The groups are shells around one centre, one inside the other: the same stretched ball of 5 dimensions in 9 sizes.
Known rows, each followed by its group:
[-0.91 -0.51 -0.97  0.73  1.09 -0.89 -2.19 -2.17 -0.78 -0.69  0.35  1.26
  0.70  3.66  0.58  1.89  2.03  2.47  0.77  1.43  0.05 -0.87  1.55]
j979
[-0.98 -2.07 -1.76  0.00  3.00  0.97 -0.05 -1.92  1.50 -0.78  2.23  0.72
 -0.72  3.73  0.85  0.27 -1.19  1.36  3.36  2.67  1.21  2.06  2.14]
j601
[-0.73 -0.72 -0.74  0.11  1.23  0.11 -0.80 -2.25 -0.10 -0.48  0.76  1.37
 -0.32  3.48  1.09  2.34  1.01  1.90  0.62  1.13  1.06  0.30  1.48]
j26
[-0.87 -2.09 -1.17 -0.57  2.94  1.70  1.41 -1.94  1.79 -0.52  2.22  0.98
 -1.73  3.38  1.47  1.37 -1.75  0.72  2.82  2.21  2.19  2.86  1.99]
j306
[ 0.21 -0.49 -1.34 -0.86  0.37  1.99 -0.49 -3.07  1.17 -0.20  2.05  1.33
 -1.19  4.01  1.36  1.51 -0.30  2.37 -0.67 -0.26  2.12  1.90  0.97]
j306
[-0.31 -0.88 -1.24  0.04  1.02 -0.08 -1.55 -3.08  0.01 -0.64  1.45  0.91
  0.38  4.05  0.34  1.08  0.43  2.84  0.23  0.96  0.91 -0.42  1.43]
j38
[-0.21 -2.42 -0.31 -2.10  2.63  1.15  1.49 -2.75  1.83 -0.34  2.52  0.73
 -1.89  4.02  0.98  2.00 -2.00  1.49  1.15  1.17  3.41  2.57  1.36]
j26
[-0.82 -0.65 -1.89  1.41  1.29  0.41 -1.24 -2.67 -0.13 -0.78  1.26  1.08
  0.57  3.41  0.70  0.58  0.25  2.14  1.51  1.89  0.01 -0.50  2.05]
j601
[-0.14 -1.50 -0.82 -0.67  1.58  1.19  1.04 -3.45  0.85 -0.43  2.15  0.89
 -0.91  3.63  0.86  1.63 -1.68  1.86  0.33  0.98  2.42  0.73  1.59]
j66
[ 0.17 -1.39 -0.48 -2.06  1.29  1.62  0.50 -2.83  1.60 -0.12  2.21  1.15
 -1.90  4.14  1.32  2.28 -0.85  2.00 -0.32 -0.06  3.20  2.68  0.85]
j751
[ 0.22 -0.78  0.27 -1.27  0.29 -1.13 -1.27 -3.82 -0.77 -0.36  0.92  0.97
  0.30  4.31  0.06  2.94  1.03  3.44 -2.19 -0.35  2.06 -1.55  0.70]
j26
[ 0.18 -1.57  0.75 -2.60  1.26  0.32  0.94 -3.20  0.71 -0.06  1.56  1.12
 -1.67  4.08  0.98  3.74 -0.43  2.16 -1.38 -0.31  3.73  1.25  0.64]
j10
[-0.95 -0.71 -1.45  0.97  1.39 -0.38 -1.93 -2.20 -0.35 -0.78  0.81  1.13
  0.62  3.63  0.60  1.14  1.29  2.30  1.44  1.80 -0.03 -0.47  1.80]
j38
[-0.17 -0.26 -1.30 -0.38  0.44  1.78 -0.70 -2.49  0.86 -0.23  1.49  1.57
 -1.14  3.70  1.62  1.87  0.47  2.03 -0.19  0.07  1.62  1.86  1.09]
j979
[-0.15 -0.40 -1.08 -0.60  0.52  0.94 -1.32 -2.55  0.55 -0.30  1.34  1.39
 -0.70  3.99  1.19  1.89  0.91  2.45 -0.34  0.09  1.50  1.27  0.98]
j751
[-0.80 -1.51 -0.72  0.00  2.10  0.30  0.45 -2.60  0.29 -0.59  1.36  1.01
 -0.49  3.36  0.88  1.91 -0.58  1.52  1.44  1.86  1.54  0.33  1.86]
j751
[ 0.99 -3.44  0.67 -4.76  2.59  1.21  2.62 -4.28  2.75 -0.07  3.87  0.09
 -2.65  5.06  0.26  2.27 -3.92  2.44 -0.93 -0.26  5.88  3.03  0.54]
j601
[-0.35 -0.75 -0.75 -0.51  1.02  1.29  0.23 -2.60  0.62 -0.26  1.36  1.43
 -1.18  3.46  1.49  2.43 -0.03  1.68  0.08  0.53  1.97  1.35  1.30]
j26
[-0.14 -1.32 -1.32 -0.86  1.58  2.80  1.56 -2.84  1.90 -0.23  2.55  1.21
 -2.03  3.47  1.75  1.46 -2.07  1.19  0.88  0.79  2.74  2.91  1.54]
j306
[ 1.01 -1.07 -0.24 -3.12  0.21  1.54 -0.19 -3.78  1.62  0.06  2.57  1.02
 -1.81  4.86  0.91  2.35 -0.72  3.15 -2.44 -1.55  3.89  2.33  0.11]
j10
[ 0.31 -1.98 -0.98 -2.07  1.81  1.86  0.87 -3.37  2.11 -0.30  3.08  0.68
 -1.71  4.38  0.87  1.07 -2.27  2.16  0.31  0.44  3.34  2.64  1.14]
j38
[-0.07 -1.15 -1.22 -0.63  1.15  0.40 -1.18 -3.15  0.62 -0.55  1.94  0.82
 -0.13  4.28  0.42  0.97 -0.16  2.82  0.15  0.70  1.54  0.48  1.27]
j38
[ 0.75 -2.34  0.63 -3.25  1.47 -0.86  0.04 -4.44  0.66 -0.34  2.43  0.22
 -0.56  5.08 -0.49  2.36 -1.29  3.58 -1.89 -0.32  3.90 -0.19  0.52]
j535
[ 0.12 -1.88 -0.87 -2.31  1.96  2.69  1.53 -2.64  2.62 -0.11  2.95  1.04
 -2.68  4.07  1.65  1.72 -2.16  1.38  0.72  0.37  3.68  4.16  1.08]
j979
[ 0.40 -1.20 -0.18 -2.62  0.87  1.32 -0.05 -2.87  1.51 -0.02  2.05  1.21
 -1.93  4.44  1.25  2.71 -0.20  2.42 -1.16 -0.71  3.42  2.69  0.43]
j535
[-0.34 -1.63 -0.49 -1.55  1.89  0.41 -0.35 -2.31  1.09 -0.39  1.72  0.99
 -1.15  4.16  0.90  2.09 -0.03  2.06  0.74  0.86  2.33  1.89  1.12]
j66
[-0.20 -2.40  0.21 -1.85  2.34 -1.24 -0.16 -3.35  0.31 -0.61  1.80  0.36
 -0.15  4.47 -0.27  2.09 -0.68  2.76  0.25  1.22  2.61 -0.33  1.24]
j979
[-0.56 -1.16 -0.97 -0.74  1.69  1.55  0.28 -2.01  1.27 -0.31  1.64  1.36
 -1.58  3.55  1.64  2.06 -0.27  1.34  1.19  1.02  2.03  2.52  1.41]
j66
[ 0.02 -1.50 -0.54 -1.56  1.36 -0.60 -1.60 -3.08  0.48 -0.53  1.76  0.66
 -0.08  4.72  0.03  1.55  0.38  3.22 -0.26  0.47  1.97  0.32  0.90]
j38
[-0.68 -0.70 -2.01  0.38  1.35  1.28 -1.47 -1.92  0.96 -0.57  1.60  1.27
 -0.49  3.78  1.25  0.65  0.52  1.95  1.71  1.36  0.61  1.82  1.61]
j66
[-0.31 -1.62 -0.62 -0.43  1.72 -0.29 -0.09 -3.46  0.07 -0.63  1.69  0.66
  0.10  3.89  0.15  1.53 -0.77  2.46  0.39  1.34  1.75 -0.69  1.62]
j26
[ 0.13 -2.45  0.08 -2.47  2.37  1.90  3.03 -3.46  1.97 -0.14  2.82  0.79
 -2.47  3.73  1.25  2.57 -3.16  1.21  0.24  0.67  4.37  2.57  1.32]
j601
[-0.02 -0.30 -0.08 -0.19 -0.05 -1.82 -2.38 -3.79 -1.60 -0.54  0.37  1.02
  1.30  4.20 -0.22  2.59  2.00  3.79 -2.10 -0.05  0.91 -2.89  0.90]
j535
[ 0.22 -2.40  1.05 -2.74  1.89 -1.87 -0.09 -3.94 -0.07 -0.45  1.63  0.31
 -0.14  4.74 -0.56  3.02 -0.45  3.27 -1.29  0.36  3.36 -1.03  0.76]
j306
[-0.37 -0.24 -1.37  0.14  0.54  0.96 -1.37 -2.47  0.30 -0.40  1.17  1.45
 -0.39  3.72  1.24  1.64  0.98  2.29  0.08  0.49  0.95  0.84  1.26]
j751
[-0.21 -2.47 -0.66 -1.17  2.55 -0.12  0.46 -3.55  0.87 -0.70  2.47  0.26
 -0.26  4.23 -0.11  0.95 -1.96  2.40  1.10  1.71  2.41  0.14  1.69]
j535
[-1.19 -0.48 -1.78  1.13  1.49  0.52 -1.80 -1.37  0.19 -0.66  0.75  1.48
 -0.09  3.38  1.33  1.22  1.57  1.65  2.20  1.90 -0.15  1.04  1.83]
j10
[-0.12  0.25 -0.33 -0.22 -0.44 -1.12 -2.95 -2.95 -1.25 -0.38  0.08  1.47
  0.71  4.14  0.48  2.87  3.02  3.51 -2.00 -0.46  0.70 -1.48  0.64]
j535
[ 0.60 -3.00 -0.17 -3.06  2.46  0.88  1.70 -4.26  2.04 -0.38  3.54  0.08
 -1.50  4.76  0.00  1.25 -3.47  2.56 -0.12  0.57  4.34  1.66  1.11]
j10
[ 0.97 -1.37 -0.45 -3.04  0.59  1.90  0.35 -3.87  1.95  0.01  2.93  0.90
 -1.95  4.79  0.94  1.95 -1.49  2.90 -1.91 -1.20  4.02  2.60  0.33]
j10
[-0.71 -2.70 -0.08 -1.27  3.17 -0.44  1.03 -2.75  0.78 -0.65  1.91  0.47
 -0.72  3.84  0.29  1.97 -1.49  1.63  1.87  2.22  2.51  0.63  1.80]
j601
[ 0.15 -2.77 -0.50 -3.18  2.76  1.48  1.01 -2.68  2.75 -0.29  3.24  0.52
 -2.33  4.71  0.83  1.42 -2.26  1.91  1.14  0.74  3.98  3.91  0.97]
j306
[-0.58 -1.09 -0.40 -0.17  1.30 -1.85 -2.25 -2.84 -0.91 -0.74  0.63  0.82
  1.03  4.19 -0.18  1.95  1.65  3.15  0.10  1.21  0.67 -1.68  1.31]
j66
[-0.17 -1.96 -0.74 -1.80  2.09  0.32 -0.66 -2.57  1.38 -0.49  2.22  0.68
 -0.95  4.54  0.49  1.35 -0.49  2.44  0.89  0.93  2.40  1.91  1.11]
j979
[-0.72 -0.62 -1.62  0.75  1.20  0.48 -1.41 -2.36  0.12 -0.64  1.18  1.22
  0.12  3.60  0.89  1.06  0.71  2.15  1.20  1.46  0.39  0.27  1.71]
j751

New rows, each followed by its group:
[ 0.69 -1.58 -0.69 -2.31  1.00  1.32  0.15 -3.94  1.56 -0.24  2.86  0.67
 -1.25  4.67  0.53  1.38 -1.64  2.95 -1.13 -0.37  3.37  1.63  0.75]
j601
[-0.98 -1.00 -2.04  1.20  1.85  0.90 -0.75 -2.26  0.49 -0.78  1.55  1.07
  0.03  3.36  0.95  0.39 -0.23  1.67  2.38  2.26  0.24  0.59  2.17]
j535
[ 0.70 -2.58 -0.08 -3.87  2.01  0.76  0.22 -3.42  2.31 -0.21  3.20  0.37
 -1.88  5.28  0.28  1.68 -1.76  2.93 -0.56 -0.27  4.32  2.94  0.43]
j306
[ 0.30 -1.74 -0.23 -2.73  1.46  0.29 -0.83 -2.87  1.40 -0.26  2.18  0.77
 -1.26  4.88  0.52  2.05 -0.11  2.89 -0.55 -0.14  3.10  2.09  0.53]
j535
[-0.39  0.38 -1.39  0.42 -0.11  0.70 -2.34 -2.22 -0.16 -0.36  0.62  1.72
 -0.11  3.73  1.35  1.95  2.24  2.56 -0.46  0.07  0.41  0.54  1.04]
j535
[ 0.20 -2.48 -0.25 -2.48  2.22 -0.31 -0.26 -3.45  1.25 -0.52  2.59  0.27
 -0.68  4.88 -0.17  1.36 -1.30  2.96  0.16  0.74  3.08  1.00  0.99]
j979
[-1.07 -2.08 -0.69 -0.23  2.88 -0.46 -0.06 -2.13  0.43 -0.77  1.39  0.75
 -0.27  3.63  0.51  1.59 -0.34  1.58  2.45  2.51  1.33  0.49  1.97]
j10
[ 0.47 -2.42  0.52 -3.16  1.83 -0.84 -0.16 -3.81  0.85 -0.37  2.30  0.31
 -0.73  5.02 -0.29  2.34 -0.94  3.27 -1.09  0.05  3.66  0.44  0.61]
j979
[ 1.07 -3.05  0.06 -4.86  2.27  2.00  1.76 -3.72  3.38  0.01  4.06  0.30
 -3.04  5.31  0.66  1.76 -3.37  2.51 -0.71 -0.62  5.64  4.45  0.32]
j10
[ 0.21 -1.05  0.60 -1.97  0.68  0.02  0.30 -3.43  0.08 -0.09  1.18  1.20
 -1.06  4.00  0.85  3.70  0.19  2.50 -1.91 -0.47  3.13  0.23  0.65]
j535
[ 0.21 -2.26 -0.11 -2.27  1.92 -0.67 -0.50 -3.62  0.79 -0.53  2.30  0.31
 -0.34  4.83 -0.29  1.61 -0.91  3.15 -0.28  0.61  2.87  0.27  0.96]
j38
[-0.36 -1.35  0.59 -0.86  1.34 -1.13  0.24 -3.39 -0.79 -0.43  0.72  0.99
 -0.06  3.63  0.35  3.44  0.29  2.34 -0.82  0.78  2.18 -1.46  1.26]
j535
[ 0.26 -1.09  0.52 -1.60  0.61 -0.34  0.29 -3.96 -0.31 -0.21  1.25  1.01
 -0.49  3.98  0.45  3.37 -0.13  2.79 -2.08 -0.31  2.89 -0.84  0.81]
j66
[-0.59 -0.11 -1.55  0.39  0.60  0.75 -2.00 -2.03  0.21 -0.46  0.92  1.53
 -0.23  3.73  1.28  1.54  1.65  2.29  0.51  0.69  0.48  0.97  1.29]
j979
[ 0.44 -2.56 -0.09 -2.44  2.04 -0.29  0.42 -4.25  1.01 -0.51  2.80  0.11
 -0.50  4.80 -0.39  1.39 -2.11  3.10 -0.49  0.60  3.40  0.12  1.07]
j601
[-0.97 -1.26 -1.08  0.82  1.85 -1.45 -1.91 -2.64 -0.76 -0.94  0.84  0.74
  1.22  3.82 -0.11  1.05  0.98  2.65  1.51  2.21  0.04 -1.64  1.92]
j306
[-0.26 -3.17 -0.36 -2.14  3.38  0.54  1.71 -3.15  1.87 -0.59  2.97  0.21
 -1.41  4.23  0.29  1.28 -2.93  1.70  1.84  1.89  3.46  1.89  1.66]
j66
[-0.03 -3.16  0.89 -2.96  3.00 -0.51  1.93 -3.55  1.10 -0.40  2.36  0.28
 -1.38  4.30  0.07  2.84 -2.29  2.03  0.26  1.15  4.17  0.82  1.21]
j10
[ 0.50 -2.71 -0.55 -2.80  2.33  1.40  1.44 -3.84  2.28 -0.35  3.51  0.27
 -1.72  4.66  0.37  1.05 -3.17  2.35  0.25  0.56  4.04  2.37  1.12]
j535
[-0.18 -1.80  0.50 -1.43  1.75  0.14  1.77 -3.57  0.22 -0.30  1.52  0.92
 -1.06  3.51  0.76  3.28 -1.35  1.75 -0.49  0.78  3.18 -0.05  1.37]
j601
[ 0.38 -1.85  0.50 -2.43  1.27 -1.19 -0.66 -3.91  0.11 -0.40  1.74  0.49
 -0.17  4.79 -0.31  2.57 -0.17  3.45 -1.57 -0.07  3.03 -0.62  0.66]
j26
[-0.31 -2.29  0.47 -1.62  2.34 -0.47  1.33 -3.37  0.33 -0.45  1.66  0.64
 -0.79  3.81  0.34  2.85 -1.32  1.93  0.22  1.27  3.03 -0.07  1.44]
j66
[-0.90 -0.62 -0.86  0.99  1.21  0.13 -0.21 -2.66 -0.59 -0.58  0.64  1.35
  0.09  3.01  1.02  2.22  0.50  1.68  0.75  1.57  0.70 -0.79  1.90]
j979
[-1.03  0.51 -1.80  1.95  0.28  0.69 -1.91 -1.95 -0.69 -0.57  0.20  1.82
  0.37  2.98  1.51  1.66  2.10  1.87  0.81  1.23 -0.58 -0.29  1.78]
j306
[-0.09 -0.05 -0.79 -0.73  0.04  0.33 -2.16 -2.47  0.08 -0.26  0.85  1.54
 -0.42  4.15  1.10  2.40  2.02  2.86 -1.09 -0.38  1.30  0.79  0.67]
j535
[-0.73 -0.98 -0.07  0.40  1.25 -1.80 -1.15 -3.15 -1.45 -0.71  0.29  0.96
  1.06  3.58  0.01  2.59  1.22  2.67 -0.10  1.43  0.72 -2.57  1.60]
j979
[-0.91 -0.63 -1.52  0.74  1.39  0.65 -1.16 -1.95  0.25 -0.60  1.01  1.36
 -0.23  3.41  1.22  1.40  0.86  1.75  1.56  1.60  0.45  0.81  1.75]
j26
[-0.42 -0.25 -0.66 -0.18  0.50  0.47 -1.03 -2.44 -0.10 -0.31  0.72  1.57
 -0.52  3.58  1.30  2.67  1.38  2.17 -0.44  0.30  1.28  0.48  1.11]
j38
[-0.50 -1.53 -1.00 -0.53  1.85 -0.57 -1.56 -2.61  0.33 -0.72  1.55  0.70
  0.21  4.30  0.15  1.08  0.39  2.69  1.09  1.46  1.15  0.17  1.44]
j979
[ 0.28 -2.43  0.68 -2.39  1.99 -0.13  1.87 -4.26  0.61 -0.32  2.26  0.45
 -1.02  4.12  0.13  2.82 -2.26  2.35 -0.93  0.51  3.93 -0.12  1.15]
j306
[-0.08 -2.74 -1.07 -2.26  3.00  2.38  1.93 -2.69  2.94 -0.35  3.46  0.58
 -2.45  4.16  1.18  0.88 -3.22  1.25  2.02  1.38  3.69  4.07  1.51]
j979
[-0.07 -2.17  0.36 -1.92  2.13  0.65  2.16 -3.51  0.92 -0.26  2.06  0.79
 -1.55  3.69  0.83  2.93 -2.04  1.61 -0.10  0.81  3.65  0.95  1.34]
j535
[ 0.45 -1.85  0.12 -2.98  1.43  0.86  0.57 -3.31  1.54 -0.11  2.38  0.83
 -1.79  4.56  0.80  2.60 -1.09  2.48 -1.00 -0.36  3.87  2.18  0.58]
j751
[-0.41 -2.61 -0.72 -1.67  3.00  0.87  1.01 -2.60  1.81 -0.53  2.61  0.54
 -1.44  4.10  0.69  1.26 -2.00  1.58  1.99  1.77  2.85  2.33  1.62]
j38
[-0.56 -0.77 -1.32 -0.09  1.29  1.51 -0.23 -2.17  0.91 -0.38  1.50  1.41
 -1.08  3.48  1.54  1.69  0.05  1.57  1.03  1.00  1.44  1.85  1.51]
j751
[-0.47 -0.63 -0.33  0.24  0.79 -0.32 -0.35 -3.21 -0.80 -0.47  0.66  1.25
  0.18  3.37  0.72  2.69  0.62  2.26 -0.52  0.83  1.26 -1.31  1.48]
j38
[ 0.15 -0.55 -0.11 -1.50  0.26 -0.42 -1.84 -2.99 -0.09 -0.25  0.97  1.23
 -0.31  4.43  0.59  2.81  1.64  3.22 -1.69 -0.55  1.97  0.13  0.49]
j979
[ 0.81 -2.81  0.75 -3.76  1.91 -0.72  0.54 -4.44  1.11 -0.33  2.81  0.06
 -0.91  5.20 -0.53  2.30 -1.94  3.44 -1.59 -0.20  4.41  0.38  0.52]
j306
[-0.39 -1.87 -0.96 -0.59  2.11  0.05 -0.23 -3.08  0.66 -0.68  2.03  0.59
 -0.18  4.04  0.25  1.02 -0.99  2.32  1.16  1.61  1.75  0.29  1.67]
j751
[-0.19 -2.24 -0.47 -1.12  2.23 -0.67 -0.08 -3.62  0.40 -0.71  2.12  0.30
  0.10  4.30 -0.27  1.22 -1.29  2.72  0.60  1.49  2.18 -0.52  1.54]
j66
[-0.61 -0.56 -0.21  0.47  0.68 -2.33 -2.50 -3.15 -1.82 -0.75  0.01  0.98
  1.61  3.92 -0.26  2.43  2.31  3.35 -0.69  1.00  0.21 -3.08  1.33]
j66
[ 0.36 -1.75 -1.00 -2.41  1.57  1.88  0.13 -2.95  2.29 -0.23  2.95  0.82
 -1.89  4.62  1.02  1.21 -1.48  2.34  0.14  0.04  3.29  3.31  0.84]
j38
[ 0.91 -1.50 -0.45 -2.92  0.74  1.51  0.16 -3.93  1.78 -0.08  2.91  0.76
 -1.64  4.85  0.67  1.75 -1.48  3.04 -1.74 -0.95  3.84  2.18  0.42]
j601
[ 0.78 -1.62 -0.01 -3.05  0.98  1.79  1.29 -3.82  1.81  0.04  2.74  0.94
 -2.18  4.44  1.07  2.57 -1.86  2.40 -1.69 -0.86  4.33  2.45  0.51]
j535
[-0.08 -1.46 -1.41 -1.64  1.71  2.51  0.30 -2.21  2.41 -0.22  2.66  1.15
 -2.19  4.12  1.65  1.19 -1.19  1.60  1.11  0.52  2.73  4.03  1.14]
j66
